The rows of a group lie close to one hidden flat surface of 11 dimensions, which may be shifted away from zero. Surfaces can cross.
Known rows, each followed by its group:
-10 7 -27 3 15 -16 -8 33 10 3 -18 -23 2 29 25
k993
-10 2 -14 -8 0 -19 -8 -10 0 -13 19 -2 3 3 9
k405
-15 -25 13 36 -16 -21 -5 9 -17 4 19 30 0 11 -3
k993
-12 11 13 21 -7 -5 19 13 11 5 -1 2 -10 2 -33
k2
-4 23 -32 17 15 17 -48 21 29 -17 21 -1 -14 17 13
k146
-7 5 -11 11 -4 -3 2 8 34 -18 13 -12 -5 -3 8
k739
-7 -1 0 16 0 2 -9 0 13 20 -1 -1 3 14 -6
k146
23 9 -7 -11 25 -12 14 -39 13 6 2 -9 -10 21 0
k739
-4 8 4 -29 8 -18 11 -26 14 10 0 -1 7 -14 29
k279
9 -6 -19 18 -1 -7 -20 34 7 -29 -10 31 1 -12 25
k279
-9 0 6 19 -27 9 -5 0 -5 4 -9 24 -4 -20 -4
k405
10 5 10 -11 3 -19 8 -7 3 -8 23 12 -3 3 0
k993
4 -24 9 5 -25 9 21 -2 1 9 31 39 -28 15 11
k405
-13 14 -12 -30 -11 18 1 -10 9 -15 -35 -17 1 -35 5
k2
-8 26 -5 -5 10 -23 -1 3 -14 -6 4 -3 -6 10 -5
k2
-11 4 13 11 -10 -26 0 4 27 -17 -9 -30 -12 21 -28
k739
-7 13 21 18 24 2 6 -25 20 4 49 -5 8 -20 14
k739
-6 20 -21 -12 -18 5 5 20 -9 -17 -9 -7 -15 -6 19
k993
-5 -2 -11 -10 13 3 31 8 4 -2 -25 -7 -25 14 21
k279
11 6 1 -10 -3 28 11 -12 17 1 9 16 -26 -4 -1
k2
8 0 20 18 26 11 -7 -6 3 -19 7 -10 -25 8 0
k2
-20 2 -7 8 1 -14 4 -24 -6 3 19 6 -6 8 -7
k2
17 -3 35 3 21 -6 -1 9 23 -7 2 11 3 -6 -16
k993
-2 30 15 -9 22 -3 14 -32 12 19 18 3 1 -22 21
k279
-6 2 -11 32 -9 7 7 7 12 -8 12 15 -4 -10 -17
k993
12 -37 10 14 14 28 7 31 10 -33 1 -3 -10 -4 0
k279
14 5 6 7 21 8 9 -28 -1 4 -5 -19 -4 4 -7
k993
14 23 4 2 -12 -7 10 -18 16 0 8 7 -21 6 -22
k146
10 3 -18 -2 2 -7 -2 5 26 4 35 15 -5 14 32
k405
-10 -5 32 12 -36 -33 26 -7 -12 10 -23 11 -13 -2 -19
k146
7 4 10 -18 4 2 5 5 -18 8 36 -25 9 13 10
k405
13 16 -7 3 -6 0 2 8 -12 -13 23 -1 -22 15 11
k739
17 5 6 22 -1 -22 28 7 1 2 1 -18 2 11 6
k739
31 -2 6 5 18 0 23 -16 14 4 -2 16 -7 10 -31
k405
-6 18 -23 -32 16 -23 -4 -34 25 5 34 20 16 6 -33
k2
-11 -2 -2 30 -23 -22 -17 10 20 5 -8 14 10 5 -30
k146
-5 3 -14 2 -1 -3 -15 4 22 -7 23 -21 4 15 7
k739
-24 9 19 32 10 -12 2 24 13 -11 -5 -30 10 -28 49
k279
-1 8 -30 13 -14 21 10 23 -18 -7 -6 -6 -9 1 1
k279
7 -6 0 34 -3 15 23 49 -12 -17 19 2 -3 -2 -11
k279
-4 39 -1 13 -23 -11 36 -8 -4 -14 34 31 -12 -50 23
k739
-15 8 -5 -3 17 -11 16 -20 15 -21 -15 -22 -14 -1 -10
k993
-5 36 16 -5 -26 -21 -16 25 -12 11 51 15 16 -15 18
k405
17 28 -4 -7 27 -9 -10 10 32 -4 13 -4 36 -28 6
k2
-12 -11 18 16 -12 1 -21 10 -5 -1 -2 -23 9 -7 33
k405
-9 -7 -11 -15 -20 16 -19 -5 -23 18 0 18 -7 3 29
k993
0 1 3 -22 -2 -10 7 -21 9 26 2 -13 8 11 8
k739
0 16 -4 -10 -22 -16 -10 -2 21 -6 26 20 -8 4 -8
k2
5 14 4 24 0 -8 -28 12 16 -16 1 4 -3 -7 13
k146
20 26 -2 22 -24 -4 5 -4 -3 -14 5 6 -16 -16 18
k146
-6 -7 -22 2 -13 -10 -4 11 -15 5 13 19 -3 19 7
k405
16 -13 -4 -23 -19 9 26 -6 -17 28 19 -6 1 32 -36
k739
-24 15 4 9 -8 -19 26 -31 21 31 -8 2 -4 -4 -4
k146
6 18 10 -12 -15 -15 19 -8 -2 18 28 -3 -5 16 -4
k739
-20 8 9 3 -6 16 30 16 9 21 2 -46 3 -5 30
k279
-11 -8 -5 -6 9 12 0 2 -4 9 -17 18 -13 2 15
k146
15 -17 -10 26 -24 27 13 -11 22 49 7 25 9 8 -23
k146
-5 8 2 21 7 -12 -7 -4 4 -3 6 1 4 -2 -5
k2
7 -6 -4 -1 8 22 3 1 -10 0 -8 -7 -3 3 -4
k279
13 19 -11 4 23 -11 24 -14 -6 -20 13 -24 -10 4 24
k405
19 1 -12 -12 6 6 11 -2 -9 -17 28 16 -6 6 -22
k279
-6 1 -13 -20 -15 -9 -8 11 42 1 -5 16 2 5 -14
k739
-19 1 44 -22 -15 -36 14 -14 -3 -6 -5 -8 0 -11 -19
k993
2 -12 -15 -9 -13 -10 -21 8 -29 -19 8 -20 21 -2 28
k2
9 2 4 30 14 42 39 14 -20 0 9 -17 -13 -20 28
k2
16 -9 31 31 5 -6 4 9 0 4 -23 7 -6 0 6
k405
-5 13 4 17 -19 -11 -2 -30 18 10 11 -38 6 7 -25
k146
6 12 -3 -12 -5 -1 7 -13 -13 2 10 2 -15 9 1
k739
-14 9 -17 -6 -7 4 -11 8 5 -6 18 4 -6 4 10
k146
-14 4 -34 -1 -9 -22 -11 25 -17 -1 -28 -39 21 16 13
k993
21 16 -3 18 -2 -5 -6 21 26 9 16 10 9 -4 27
k405
-8 22 3 33 34 -28 -12 8 -8 4 -21 20 8 -7 2
k279
6 27 24 7 -23 -16 4 -5 -7 29 12 -14 23 -16 1
k993
-13 -20 23 9 -17 10 -7 -3 34 25 26 31 -13 13 -1
k146
-25 -10 -2 26 -41 0 -1 -20 19 -35 32 -2 -19 -20 2
k2
27 12 -10 -8 18 22 -21 15 2 19 10 11 -4 28 3
k279
-5 -12 13 -23 -25 -8 -6 -11 -33 29 -22 -21 23 7 -16
k993
1 -4 -5 10 -19 -15 -22 18 4 6 -4 12 21 0 -8
k405

New rows, each followed by its group:
7 -2 16 13 29 -5 -2 8 11 -7 18 10 8 1 -17
k279
10 -7 -4 24 12 13 -7 -10 -15 -20 11 -11 -4 -6 11
k2
0 -11 -41 8 -27 -7 24 -6 -16 -18 -21 -33 6 1 -4
k739
12 20 21 -19 -22 -10 -5 -4 11 -26 44 2 -29 12 -11
k146
-3 -10 19 8 -1 -2 7 -22 9 25 -8 -1 13 -12 9
k146
-10 6 -24 -10 -30 1 23 -8 -4 3 -2 -9 6 -26 27
k739
-27 -13 -14 10 -7 -14 -9 -14 -29 -10 8 -21 15 -10 34
k2
-6 0 6 14 -24 1 -3 2 5 0 3 21 -17 -2 5
k146
25 20 29 25 36 -13 -5 48 3 -6 3 -16 14 12 -19
k2
2 -9 12 -13 -3 5 21 -39 -10 -16 10 -5 -11 -10 -31
k405
9 17 -2 2 18 -40 -1 -10 49 13 13 -13 17 10 26
k739
7 -23 4 10 11 9 -9 -8 -5 -12 12 -11 7 5 -11
k2
-5 -30 33 29 -8 -29 15 -24 15 -22 -2 13 -15 -9 1
k405
-2 25 0 -13 -14 -27 16 -4 -17 -12 -5 -12 -8 10 -20
k146
6 -17 18 -1 -5 27 -23 5 4 9 -10 23 14 -22 -17
k993
2 13 17 -18 21 13 20 -24 1 35 3 -7 2 -1 1
k279
1 -4 -2 -8 -6 6 -2 4 -21 -16 -15 -13 -14 12 -21
k2
23 -19 -27 28 2 -5 1 0 12 -24 -26 12 -25 16 28
k405
0 9 12 -15 9 -16 14 -11 9 -6 9 0 -13 7 1
k993
-19 -7 -12 -9 -31 10 -3 -16 4 -5 13 -28 34 -35 -10
k279
8 13 -4 7 -8 2 34 -10 -36 -9 1 -12 -7 -9 -18
k405
-9 3 7 5 10 -5 1 0 -2 -14 -3 -19 -2 2 -22
k2
9 -5 47 -4 4 -32 -7 2 -10 -4 -25 -18 3 12 -22
k146
-14 -3 6 -1 -3 -12 -11 -3 -36 -13 5 1 -15 7 23
k405
4 -10 -55 -22 -13 31 13 -23 2 -2 6 -15 7 -8 18
k739
17 1 -11 -1 -13 3 9 16 -21 -3 0 -2 -16 22 1
k739
4 7 -10 -14 16 12 -19 5 14 6 -19 -12 10 -2 10
k993
-10 -8 -3 11 -3 -19 -19 17 7 4 13 -18 19 8 33
k405
17 15 -12 14 -2 -2 -14 -4 -20 6 -26 17 -8 8 -1
k2
12 21 -10 -11 6 -9 -3 -2 24 3 7 -9 21 -7 -8
k993
-4 13 -13 18 -1 -3 -4 8 -5 -6 -6 -16 27 -36 33
k2
8 20 -4 -19 -5 23 -34 -4 1 0 -5 6 9 -23 -10
k405
-4 -16 -9 -10 -3 -16 -5 -5 -7 27 36 13 27 12 23
k2
10 -14 23 24 0 6 7 14 -46 -17 0 -2 9 -20 -4
k279
14 -3 23 -5 24 -28 -15 -9 12 12 13 0 28 4 0
k993
-5 0 -28 19 12 1 7 5 -5 21 -19 -8 14 14 -11
k405
-25 -10 -3 -19 14 -5 -16 7 21 -15 -9 17 -16 3 18
k993
6 15 -4 3 15 -2 -9 8 13 22 8 -2 5 17 6
k146
-12 15 47 -1 -41 2 -2 -10 -2 17 2 11 13 -48 -14
k993
-11 9 -3 28 10 -16 11 8 5 -4 1 -9 -12 13 10
k993
26 4 5 2 -16 31 5 -46 16 24 41 -37 4 12 -13
k146
-3 27 3 17 11 23 -18 -10 -26 -5 13 -34 -2 -14 18
k279
-10 -7 37 11 -12 -27 -3 27 -14 -8 -10 2 3 -4 -1
k993
-24 -2 -25 -11 -15 -14 24 -28 1 29 -7 -8 29 -4 -33
k146
11 17 -12 -9 -5 15 7 8 1 -1 -5 -8 -2 -5 -5
k993
10 0 4 -6 -23 8 -9 6 8 -4 38 16 -12 6 1
k146
-12 -2 14 -4 4 9 3 -19 -16 -1 9 -9 -11 -6 8
k405
-15 9 24 20 -1 -13 17 -17 15 -17 -10 -16 -4 -23 -32
k993
-1 -9 3 -5 9 8 5 -16 -5 -19 -14 -5 -14 -3 -13
k993
-11 10 19 15 -9 2 31 -20 12 -9 33 -4 -7 -21 -27
k739
-6 8 26 10 -3 -13 -1 -3 -9 -5 12 -7 -2 -15 17
k405
10 -1 21 2 5 -9 13 -1 -8 -14 -8 -10 -4 -4 -15
k993
-3 -12 7 20 -2 -4 0 19 -31 10 -7 -11 27 6 -39
k279
13 -11 13 -12 -3 -3 -13 12 -23 18 -6 0 10 14 9
k993
-17 -12 8 21 -37 5 3 11 -5 7 -46 -4 -5 -8 -22
k2
-18 19 39 -8 13 -30 -14 24 20 -8 10 20 -40 25 17
k146
-5 21 -27 8 0 -3 -5 8 13 2 2 17 -4 -1 5
k146
-50 1 -6 -30 1 -7 -7 6 -12 -5 13 -27 -13 22 17
k146
4 4 1 25 -2 25 3 -16 13 -3 -21 10 -16 -17 -15
k2
-4 -13 2 1 -26 -5 -1 14 1 0 15 0 12 0 0
k2
-7 -8 23 -11 5 3 -5 6 4 23 -28 -15 7 12 -16
k993
-4 4 -5 -12 11 3 -25 -5 -2 -4 13 -4 -4 4 31
k405
-5 -6 36 -8 7 19 -23 4 33 11 -6 28 4 -23 -7
k993
0 20 -1 11 -3 -6 4 -4 4 -26 16 -12 -29 5 4
k739
31 -23 26 -17 18 4 -23 8 -6 0 -12 9 5 2 43
k279
-1 9 -17 -12 2 -1 -1 -9 -28 2 -7 -1 -3 5 11
k2
12 -19 -8 -8 14 -2 4 -6 -4 -4 -17 30 6 2 -30
k279
-19 -2 3 -12 -12 -3 -3 -19 -22 23 8 -37 15 4 21
k739
-7 -8 10 -19 8 -21 -8 -4 4 -15 -10 -6 10 -4 -6
k993
1 36 -28 -3 -1 -4 6 14 6 -10 5 25 -30 8 6
k146
-30 -22 -30 -16 -4 -9 -28 5 21 -30 -19 5 23 -19 -21
k993
0 1 42 15 -8 -41 -24 11 -3 -6 -10 35 6 -8 -16
k405
15 14 16 -5 37 -7 -11 -8 18 6 -15 3 5 -1 7
k146
35 -6 6 3 14 21 -19 33 -25 -9 38 -21 -2 42 -14
k279
14 -17 -13 12 -17 25 4 -13 7 -2 -7 8 6 -11 -36
k2
-16 -16 19 23 -5 -24 -5 17 -40 -42 -27 -17 -12 -10 20
k993
0 -18 13 6 4 -4 -8 1 2 -17 36 -13 0 15 -10
k2
2 -12 7 -42 -2 -24 -16 -9 -1 -34 -4 4 20 -23 -12
k993
-2 0 23 12 8 -2 -13 -44 41 -6 -9 1 -9 -16 -18
k146
-15 10 13 -9 7 -22 -9 -11 20 17 3 14 -4 11 -5
k2
6 -25 14 -7 10 -3 -14 15 7 -18 -1 26 4 -3 -15
k993
-2 -17 14 -12 -8 -14 -18 9 -1 -23 32 -13 -4 22 0
k2
37 3 -4 34 0 20 -3 -19 4 10 -32 -7 -2 -1 -24
k146
-8 -3 16 -12 28 -2 14 -2 20 20 10 -3 14 11 -35
k2
